All rows are made from the same 14 directions, up to rounding. Whole rows:
[[  4   4 -11 -45 -19  23 -35  37  -9  15 -20 -10  -6 -13  -1  -1  -8  -6
   17 -27  25 -16  21  19 -27   7  15]
 [ 20  32 -19 -34  -2  10  30  21  28  32  -8  27  -2   9  -7 -22   0 -10
    7  40  14  -1 -13  38   7 -31 -18]
 [ 17  12   0  28   5  21  -1   9  26  26   9  -8  20 -17  20 -11  -2  -7
   12 -13 -40   9   3 -17   3 -24 -22]
 [-33  -1  26  47  29 -10 -16  -9 -30  -9 -12 -15 -10  11   8  17  24  10
   14 -14  10  -5 -23 -13   1  31   6]
 [-20 -11  20  43  -6 -23  23  23 -15  30  -8  12   2   8   1   8  13   1
   41 -19   6   2  24   1  -8   0 -10]
 [  5  13  -3  23   8  -2   1   3  32 -20   5  28  20 -10  -5 -19   5 -10
   23  23 -15  24 -54   7   4 -11 -39]
 [ -1  -6 -17 -16 -27  18  25  10   1   0   1  35  17   9  -7 -13  -1   0
   -9  24   0  -9   2  19  36 -28 -20]
 [-22  21   5  21   6  -7 -23  -5   9  -4   6 -26 -26 -33 -26  -8  -7 -16
  -12 -27  13  -8 -37 -14 -18   1 -18]
 [  7   7   7  31  30   9  -5  -9  18   1  -4  16  23  10  -8  -6  -8 -15
  -59  24  -8  36 -30 -12 -12  -2 -29]
 [ 36 -14   1 -29  -1 -22  11 -32  36  15   6 -14  39 -45  16  12  -8  21
   11 -22  -1  25   8   4 -46  -9   0]
 [ 26  15  26   1 -37  -4  16 -16  22  33  32  27  22 -13   3  11   0  13
   20  24 -19  -3 -15   8  16 -35   1]
 [  9  25  29  18 -39  -6 -10  21  16  11   1 -18   9 -10 -16 -13 -16 -31
   13 -20  -9  20   6 -18   2   1   4]
 [ 17  -7  -7 -32  16 -12  25  -8   3 -34  -5  25  13  25   8   0  14  18
   14  37   5  12 -13  27   1   3   4]
 [-27   8   3   6  15 -18  39 -14 -16 -30  -4 -24 -24  14 -22 -11   3   0
  -54 -14   9 -13  -5 -11  10 -11 -16]
 [-10  -4  -5  -8  16 -12  -6 -28  -8  32   0  23   7 -18   1  19   1  27
  -50   3  19  -5 -36  11 -35 -11 -28]
 [-29 -21 -13   9 -14   7  39  18 -12  24  -5  25   2  -4 -17  -3   3   6
  -12 -14  21 -25  24  18   6 -35 -36]
 [  4  24 -10  12  -2  24  -6  -4  31  57   0  19   8 -17 -14  -9 -13 -21
  -29  29  17   5 -28  10   8 -20 -24]
 [-12 -15  -3  27  46  25 -43   2 -10   5 -14  -3  11 -10  24  17  16  13
   10 -15   3   0 -17  -2 -29  20  -7]]

The start of a row, then its end:
[ -2  12   1   2 -22 -34  -3  -1  18  -4   3  -8   5 -41  -8 -13  -6  -3
  28 -32  -5  13 -29  -6] -> [-22  -3 -27]
[ -7   1  21   2 -47 -15 -48  -2  -8  33   9 -33  -5 -52  -6  17 -20  -3
   9 -62   6  -8  11 -25] -> [-32  13  16]
[  7  24 -15 -13 -19  -9 -10  22  -4 -24  21 -11 -55  19  -2 -23 -10 -22
  26  10 -40 -16  11 -17] -> [29  5 21]
[ 19  32  31 -14  26 -19  30  10  15 -15   3   4 -17  30 -26  -2   7  -4
  -9  28  21   9 -17  24] -> [-33 -12   7]
[ 28 -21  24   1   8 -23  11 -11  16 -10   9  18  39  -5   7  18   3  19
  12   0  -8  32   2   6] -> [-44  -4  -1]
[-36  22   6  32 -15  -9   7  49 -30   3 -15  14 -42  40 -25 -21   4 -31
  12   7   9 -12   2   0] -> [ 28   9 -10]
[  9  15   2 -22 -14   5 -24  32  -8 -49 -17  -7  17   6  15 -20   6  -2
  29 -21 -26  12 -18  -2] -> [ 1 12 -6]
[ 13 -15 -29 -32 -19  -2  10  -7  19 -32  13   6   0 -12 -11 -16 -18  -7
  -7   9  -9   5   9   2] -> [10 -9 -3]
[ 10  33   1 -33  -3   3  18   1  21  31  -9 -20  -1 -22 -10  -9  -3  -1
  -8 -11  26 -10  -9  20] -> [-16 -25  -9]
[ 12  -4   4   8  39   2  28 -12  28 -35   6 -32 -12   8 -11  -4   5 -11
  21  10  11   8  19   2] -> [-2  6 25]
[-24  -9 -33   5  30  26   6 -20   1  12 -17 -27   3 -27  18  -3  14  13
   0 -23  13 -24  -5   2] -> [ 17  -5 -20]
[  1  17  28   3  18  22 -43  14 -14   0 -23 -18  21   1  15  11  11   7
  -8 -24   4   6 -23  -3] -> [-28  17   5]
[ -6  23  42  -7 -25 -21 -28   5 -21 -40  -3 -44 -15   1 -14   4  -1  -7
  11 -36   6  -1 -10 -19] -> [-7 31 35]
[ -3  19   3  32  30 -16  34   6  14  42  -1   6 -18  13  -5  -7   5 -10
  -5  14   2   7   0   2] -> [-11 -16 -22]
[  1  -5  -1 -32   5 -21 -11   2  -5   1   2  20 -16  -4 -29  10 -15   4
 -51   2  31   3 -10  16] -> [-61  -2  -7]
[ -2  -5 -19   2  13  -8  35   6  36 -18   2 -23 -19 -21 -23 -21  -3 -20
  43 -11  21   1  18  11] -> [-6 -9 -6]
[-30 -24   1  31   8  -6  19   9 -27  27  -9   8  10  -9  17  13  19  26
  10 -41  -2 -18  17  -1] -> [-14 -16 -32]
[ 17 -30 -14 -25 -51  19 -22  -6  23 -14  21  19  32 -42 -12   2 -23  -2
  12  -5  -1   3   9   6] -> [  4 -13   2]
[  8  20 -10 -17  20  10 -20 -16  18 -10  -7   7  -7   8 -13  -6  -4 -15
 -20  46  25  13 -43  14] -> [ 5 19  9]
[  2  33  17  11  11  -9   8  11  19  -5  -4 -23 -17   5 -32 -19 -14 -31
 -37  -4  10  18 -10 -10] -> [-19  -4  -9]
[  0  19  23  -5 -11   9  16  -8 -11  12 -14 -24  40 -12  30   3  19  28
   0 -38 -17 -11 -10  -4] -> [ 14 -22 -15]
[ 16  13  -3 -11 -28  -5 -15  13   4  20 -17  13  36 -10  26 -11  -3   0
  18  -7 -24  25 -14  -3] -> [  4   4 -18]
[  1 -14  23  12  -8 -27  19   6  -6 -25   5  -2  23  -8   3   3   5  16
   5 -40 -23  13   9 -13] -> [-29 -13 -20]
[ 26 -28  28  22  42   8  29 -35  28 -38  28  -8  31   0   6  23  14  23
   7   9 -14  13  10  -3] -> [-17 -17  14]
[ 13 -26 -13  -5 -28 -33   8 -20  17   9   2   6  28 -30  21   5  -2  10
  66  -6  -7  23  13   1] -> [ 5 17  7]
[-29 -28 -48  21  42  27 -24   5  -5 -48  -5   0 -11 -12   9 -16   8  -1
   2 -14 -15 -10 -18  -9] -> [  5   9 -34]
[-10 -21  -8 -12 -51 -12 -33  16 -11  -8  18   8 -30 -16 -24   5 -21 -16
  34 -11  12 -14  25  -2] -> [ 0 19 28]
[  4 -18 -36   2  38  12   1 -40  13 -51  31 -10 -18  -7  18  -4   6  14
   1  19 -38 -14 -15 -16] -> [26 -4  1]
[ 14  28  22  -4  42  33  -2 -21  22 -24  10 -21   6  -4  -3   5  17  12
 -14  13   7 -12 -45  12] -> [ -7 -19   4]
[ 17   7  24 -21   6  15  23 -19  15 -12   1  -4  10  18 -22  10   3  -1
 -18  35  39   1   0  23] -> [10 -5 32]
[-28   3 -32   8  35  24 -24 -21  -7   4  -3 -10 -43  -1   1   3  13  -3
  17  28  29 -32 -27  10] -> [32 25 17]
[ 12  -2  17 -37 -32 -12  -9   8 -17  -4 -13 -19  11   5  -5   6 -17  -1
 -29 -26   9  11  33  -7] -> [-19  14  26]
[ -8 -56 -33   8  38  16  -9  -6  -7 -14  14  -5 -12 -16  22  18   7  23
  23 -24 -13 -21  42  -5] -> [-25   1   5]
[ 28 -10  35  -4 -10   4  20   1 -11   5  17  16  15  38  14  24   8  18
  10  24 -18  -2  38   4] -> [ 9 -9 39]
[ 17 -10 -10   0   8  17  16  31  31  29   3   4  -4  -5 -19  -8 -17 -24
   3  -2  14   7  48  12] -> [-32 -22  -3]
[-14   5   0  14 -24  26 -12  23  -7  46   1  17  -5  -5 -13   0 -10 -14
 -18  -3  10 -19  10   3] -> [  9 -19 -12]
[-13 -32 -18  16  24  15 -38 -23 -15  -6   3  21  -1   2  19  24  12  15
  19  26   6  -6 -16   3] -> [11 32 16]
[-12  19 -26  13  10  -3  18  10 -10   7 -34 -10  -4  30  26 -29   9 -17
  11  14 -18  14   1 -11] -> [ 54  22 -12]
[ -6  -2  -3 -25 -10  27  22  16  -1 -10 -13  29  24   4  -4  -1  23  16
  37  16  32 -22 -15  48] -> [ 20 -22 -10]
[ -6 -10 -13   2  -8 -38  -4 -20  11  18  13  12 -16 -27 -22   2 -22  -6
 -26  -1  12  13 -10  -7] -> [-32   3 -16]
[-12 -29 -26  -5  23  18 -12  42 -16  22 -30   9   0   3   9   3   3   0
  12 -25  22  -3  42  17] -> [-40  10  -9]
[  9 -37 -11  12  29 -24  22 -20  10 -19 -16  -8  36  -2  21   3   1   9
  -1 -13 -11  43  23 -14] -> [-21  20 -10]
[ 12   9  13  17   4  54   2  34  14  23  -7  -4  28   0  20  -2  18  -2
  50  -9 -10 -12  18  14] -> [ 15 -24   0]
[  1  16  16  28  10   8  -5 -13  30  -6  28   7   1 -27 -21  -1   0  -3
  -7   5  -5  -3 -48  -1] -> [-13 -29 -26]
[ 37   0  31 -31 -13  -6  28  -1  -3 -12  32 -21  -8  20  -4  12 -15  12
 -46 -15 -33  -9  57 -17] -> [-22 -33  32]
[ -9  15  38   3 -15  -2 -23  -6 -15 -21  25 -26 -29  -8 -23  16  -1   3
  -7 -23   6 -28 -12 -12] -> [-11  -1  27]
[-25 -32 -34  -9  27  25  -7 -35 -26  11  -7 -17  -2 -15  27  19  10  32
 -31 -19   9 -35  12  -4] -> [12  3  0]
[  6 -27 -40 -25  11   0  19 -29  29 -24   4   3  -1 -19  -1  -2   5   4
  53  30  29  -2   1  28] -> [20 11 16]
[ -1   3  -8 -56 -33   4 -15  -7  -9 -14 -29 -23  33 -31  11  -3   1  16
   4 -36  22  -4 -14  13] -> [ 1 10  1]
[ 12 -26 -10  -4   7  27  27  14  25   5  -5  20  19   9 -25  -2 -11 -17
 -15  24  33  13  40  24] -> [ -8 -16   0]
[-21 -40 -27 -27   6 -44 -13   2 -23 -60 -15  13 -19   2 -17   1  -5   4
   7 -10  28  14  -1   9] -> [-38  42   0]
[ 23  27  11 -47 -11  -4  -4 -16  -6 -25   6 -29   7  -6  30   1  12  29
  14 -17 -31 -14 -20  -3] -> [ 8 -6 17]
[ 12   5 -24  17  47  -7  -7  -6   6  11   6  -8 -16   9  28  -9  -5  -1
 -36   1 -51  16   0 -31] -> [-19   0 -20]
[  5  -1 -27  -4   7  21  25  17   3  25 -14   3   7  12  24 -13   8   0
  19   6 -13  -6  30   8] -> [ 27 -14  -9]
[-21   7  -2   6  24  22  65  16   2  -5  -8 -14  -5   5 -10 -13  25  10
  10 -18  18 -36  14  25] -> [ 15 -47 -28]
[-15 -33 -12   2 -33   7 -28 -33  -2 -18  29  -7   2 -46 -14  11 -19   6
 -23 -26  -4 -17  -2 -22] -> [ 9 -4 -1]
[-15   1  14  52  37  34 -31  57 -14  30 -14  27 -11  31  -6   5   7 -21
  -2   5   7   3   8   4] -> [-33   4 -13]
[  0  35 -21  12  24  19  -7  21  18  -6 -27 -15   4   6  14 -36   6 -25
  12   6 -16  18 -31  -4] -> [ 23   8 -27]
[ 19  -5  10  20  13  19 -14  23   9  27  18  -1  -5   3   5   8 -11  -8
 -11 -11 -27   2  37 -15] -> [-32 -17   5]
[-13  -7  -2  14 -20  -2 -15  26  -5  16 -16  30  36 -26  13  -4  11  11
  40 -28  -4   7 -24  12] -> [-16  -8 -44]
[-33  -9  -3  22  22  12  -8 -15 -29 -13 -14  19  13   9  16  10  27  24
  -4   9   7 -14 -43   7] -> [ 25   9 -22]
[  2   1  -9 -38 -22 -14  10 -25  -6 -41 -17 -32  21  -9   7 -13  -5   6
 -22 -20  -2  10  -5 -11] -> [24 14  4]
[ 11 -10  -2  40  41  23  12  -1  40 -29  -3   1  35  -3   2 -13   8 -13
  17  12 -11  33 -13  -2] -> [  0  -5 -23]
[ -5  16  17   4   0  25   9   5  12  23 -31 -22  16   5 -22  -3  -2 -25
 -14   6  55  10   9  15] -> [12 11 15]
[  7 -20 -14   8  25  -9  15   0   6   9   7   3  -1  -5  21   6   8  15
  28  -8 -18   0  24   0] -> [-21  -7  -6]
[  8 -23 -18 -21   8  -6  34 -32   7 -30   2 -38   0  -2  14   0   2  10
  16  -6  -3  -4  39  -7] -> [27  8 29]
[  0  10  19 -17   1   2  12 -14 -40 -25   1 -11 -12  49  14  10  12  18
 -38  16 -17 -19   9 -11] -> [38  6 32]
[ -4  -9  22   4 -24 -23  37  45 -22 -40   7  26   2  30  -6  -8  15  10
  39 -17 -25  -6  23   8] -> [ -4 -23 -15]
[  2   5  11 -28  -5  33 -10  14 -11  10 -27 -19  28  -1  -5   3  -8   0
 -61 -29  24  -1  16   5] -> [-20  -8  -1]
[  1 -12 -23  -2  -7  -6   7  14  18 -18  12  37  14 -21 -15 -19 -12  -2
 -22  -6 -20  11 -19   3] -> [-25 -33 -57]
[ -2   8  16 -26  -1 -36  16  -4 -20 -41  -7  25  -7  34 -10   5  16  15
   9  32  19   6 -31  24] -> [-1 17 11]
[-26 -21 -22  40  27   1   4  -4   5 -24   5  23 -18  10 -24 -10  -3 -19
 -19  26   9   8 -13  -4] -> [ 10   7 -23]
[ 23  11  -2   9 -22 -13   8   0  15  30   8  41  19  14  17  -6  -3  -5
  22  44 -30  25 -12   1] -> [27 -3 -7]
[  3  21 -11   5   9 -20 -10 -24  34  11  11 -25 -21 -35 -26 -15 -29 -25
 -51  -8   3  18 -26 -22] -> [-27  -2 -19]
[  1  20   8  21  23  -9  19 -23   4  15  20  -5 -14   1  18   4  16  18
   5   9 -28 -16 -24  -9] -> [ 12 -20 -10]
[ -6   8  -4 -29   5 -39  43 -14   1 -46 -33 -30  24  -5   1 -21   8  10
 -11 -30  11  23 -17   2] -> [ -5   7 -25]
[-14 -15 -42 -15  38  17  -2  12 -15  -5  -9  26  -8   4  20  -4  16  23
  -4   2  -7 -22 -12  19] -> [-13 -13 -34]
[-11 -10  -2  35 -31   1 -14  24   9  -8  30  46   0 -14 -38 -15 -27 -24
 -44  -3 -26   9 -14 -17] -> [-14 -32 -51]
[-18  26  -7  10  27  17 -19   6 -11 -13 -10  -3 -23  12  12  -7  24   2
  31  15   1 -21 -45   9] -> [24 12 -2]
[-14 -53 -31   1  23  -8  37  -7  11 -54  24  26  -6 -13 -27  -3  -1  13
 -10  -4   5  -9  14  13] -> [-25 -29 -34]
[-35   2  19   6  -1  21  27   1 -27  -1 -15  -7   3  10 -22   7  15  10
 -40 -16  40 -33  -2  15] -> [ 17 -21 -11]
[-22  -9 -24  23  16   9   4  -7  -9  -1  -7  14  -7  10  16  -4  18   3
  33  24  -1 -10 -14   6] -> [43 13 -7]
[-14 -28 -56 -16   0  24 -26 -12  20   9  15  26 -12 -48 -17  -3 -16  -2
  -8   7  23 -21 -17  17] -> [-10 -14 -26]
[ -1  38  25 -22 -11 -19 -14  -4 -20 -27  14 -13 -34  14 -14  -1  -1   4
 -32  -1 -10 -17 -35 -10] -> [-3  0 12]
[  4 -21 -13  -6 -13  -1 -21  -5  15  13  22  -6 -13 -43   2  13  -4   6
  62 -19   5 -18  15   6] -> [-18   1  18]
[-14 -11 -12  21   0 -11  22 -21  -2  47 -19 -34   7 -15  19   2  -2  -2
   1 -24   8   5  38 -19] -> [21 14  4]
[  8  11   1  20  11 -55  31 -20  14  15  -1   1  -3   8   4 -10  -7  -8
 -14  13 -18  39  -7 -19] -> [ -8   9 -16]
[  1 -26  11  19 -13  -3 -17   4 -16  -7   6  27  17  13  19  18  11  11
  48  12 -14   7   9  -1] -> [13 21 19]
[ 18 -35   1   2 -12  28 -15  20  28 -23  32  24   6 -13 -43   3 -32 -24
 -31   2   4  10  34   1] -> [-38 -24   1]
[-17 -15 -13  21 -24 -15  15 -14   2  -1  18  16  -1 -22   3  -2   6   9
  44  -2 -13 -13  -9  -2] -> [ 32 -11 -17]
